The same things were measured in two ways. Each way mixes the same 3 hidden numbers, adds some noise and spreads widely along 2 directions of its own, which tell nothing about the thing.
In the rows, 128 means zero.
Some things both ways: the first way, then the second way.
[153 100 154 107 207 172  52 154 164 105  94]
[112 156 158 140 129 109 150 129 143 160 136 102 118 124 124 137]

[185  84 148 115 168 187 126 128 188 113 165]
[126 101  91  96 137 152 101 173 118 105 134 135 134 124 137 113]

[158  94 145 103 186 217 119 114 199  96 142]
[135 134 106 110 111 146 184 168 136 166 142 169 146  87 139  66]

[145 104  96 132 172 179  40 140 160 100 130]
[ 91 113 180  90 177 143 158 130 126 103 140  99 106 118 115 104]

[143 128  94 143 159 171  64 132 137 108 125]
[ 92  88 155  89 174 146 127 115 147  97 138 106 128 146 133 134]

[108 127  62 130 174 206  25 104 167  85 133]
[117 101 186  99 181 192 200 129 119  95 120 111 124  81 128  51]

[122 133 104 128 175 196  58 116 148  92 105]
[120 119 165 125 148 154 182 121 137 131 133 120 134 101 138  91]

[138 129 170 108 199 189  96  96 160 106  87]
[159 146 118 172 105 148 150 144 135 152 110 122 151 103 147 118]

[157 107 160 122 191 147  70 133 152 120  94]
[132 117 118 152 144 133  81 132 125  95 106  81 130 140 137 173]

[165 108 119 122 160 195 103 138 155 104 145]
[132 101 122 112 142 164 141 145 130 117 125 129 145 110 141 106]

[154 122 111 133 159 175  76 137 136 110 119]
[134 108 147 129 159 165 133 125 125  89 107  93 134 113 140 123]

[155 105 139 116 181 186  94 111 179 104 129]
[111 123 134  92 142 135 148 157 132 137 145 130 122 114 122  97]

[145  97 127 111 188 209  88 113 194  96 138]
[127 116 119 103 127 155 169 155 132 140 137 148 146 102 135  77]

Other things, the second way, with their names:
J_945: [117 108 133  89 140 161 166 157 132 129 144 144 133 105 130  75]
J_187: [110 111 131  75 157 148 142 167 120 122 144 133 115 108 123  85]
J_497: [118 115  90  92 114 132 130 164 139 150 159 160 134 123 136 105]
J_913: [116 139 170 135 123 131 201 114 155 170 142 127 138 105 137  96]
J_279: [124  83 129 113 148 168 136 128 137 101 120 123 146 124 150 118]
J_903: [121 124 113 121 139 122  85 156 122 116 129 108 122 137 133 146]
J_502: [ 91  93 148  78 172 141 127 133 135  99 146 115 115 140 126 114]
J_954: [112 108 136  87 132 147 180 139 151 149 152 159 143 114 135  77]
J_169: [ 90  96 146  75 178 149 121 147 127  92 143 112 110 131 124 112]
J_965: [108 125 126  90 154 135 117 171 119 119 141 119 111 123 120 108]
J_994: [112 108 140 118 164 138  94 135 124  81 114  83 121 147 128 154]
J_359: [127 148 147 126 120 135 197 136 145 174 141 135 136  94 133  84]
J_623: [128  84 121  97 153 179 161 149 126 105 124 143 139  97 143  78]
J_512: [129 102 117 135 124 141 128 126 148 130 125 124 150 128 149 133]
J_25: [151 147 139 156 118 150 178 139 133 149 115 119 138  93 139 104]
J_576: [117 107  92 106 122 128 115 154 147 147 148 152 142 137 137 129]
J_952: [126 115 126 137 137 143 126 131 128 118 117 106 135 125 145 134]
J_570: [113 118 134 105 118 127 169 128 161 167 157 143 145 124 138 111]
J_867: [117  99 141 104 159 166 141 134 130 102 129 113 132 119 138 103]
J_340: [137 164 111 156  92  95 124 151 145 184 140 123 130 129 134 142]
J_469: [120 117 142 132 151 147 116 127 125 105 115  92 129 128 135 141]
J_344: [134 115 178 138 147 167 202 105 141 126 118 111 153  94 141  98]
J_317: [126  89 129 128 158 159 101 125 127  79 106  95 139 138 143 145]
J_373: [135 135 130 130 118 140 169 148 138 158 139 138 139 102 139  96]
J_412: [127 152 136 148 102 110 155 127 155 168 131 119 137 124 136 133]
J_459: [142 154 127 166 101 119 153 129 154 173 124 120 149 124 143 129]
J_914: [122 135 162 167 153 120  91 107 127 103  99  51 116 143 128 185]
J_853: [140 120  64 131 100 122  83 172 132 141 130 138 142 140 144 142]
J_356: [124 116 114 121 105 131 164 135 161 172 146 159 156 122 145 112]
J_626: [138 148 161 170 121 133 171 111 142 154 115 100 141 105 142 126]
J_633: [109 131 196 146 171 143 153 107 123  93 112  58 117 114 125 135]
J_476: [112  96 126 108 160 148  96 138 126  90 120 103 127 141 136 141]

Some of these things the first way, each followed by its name:
[163  91 108 120 178 188  62 155 179  93 158]
J_867
[173 128 151 144 168 127  85 167 107 134  76]
J_914
[184  86 122 121 155 189 110 151 179 107 173]
J_187
[172 102 204 103 194 166 135  92 182 126 107]
J_853
[178  71 153  94 190 205 109 138 212 101 158]
J_497
[124 115 130 109 203 202  54 103 191  91 103]
J_570
[159 131 109 152 154 155  64 172 106 110 103]
J_633
[121 118 141 109 201 188  47 106 175 102  91]
J_512
[127 139 146 116 187 189  99  78 158 105  92]
J_373
[116 131  91 134 182 210  32 129 154  74 107]
J_344
[168 106 116 125 158 198 117 126 167 104 157]
J_945
[163 101 107 122 160 194  83 152 166  92 145]
J_279
[159 100 144 124 181 169  99 113 180 122 138]
J_965
[181 103 122 131 158 160 100 149 153 120 140]
J_476
[185 101 126 130 160 151  86 170 143 116 139]
J_994
[156 110 132 126 182 162  65 137 153 111 108]
J_469
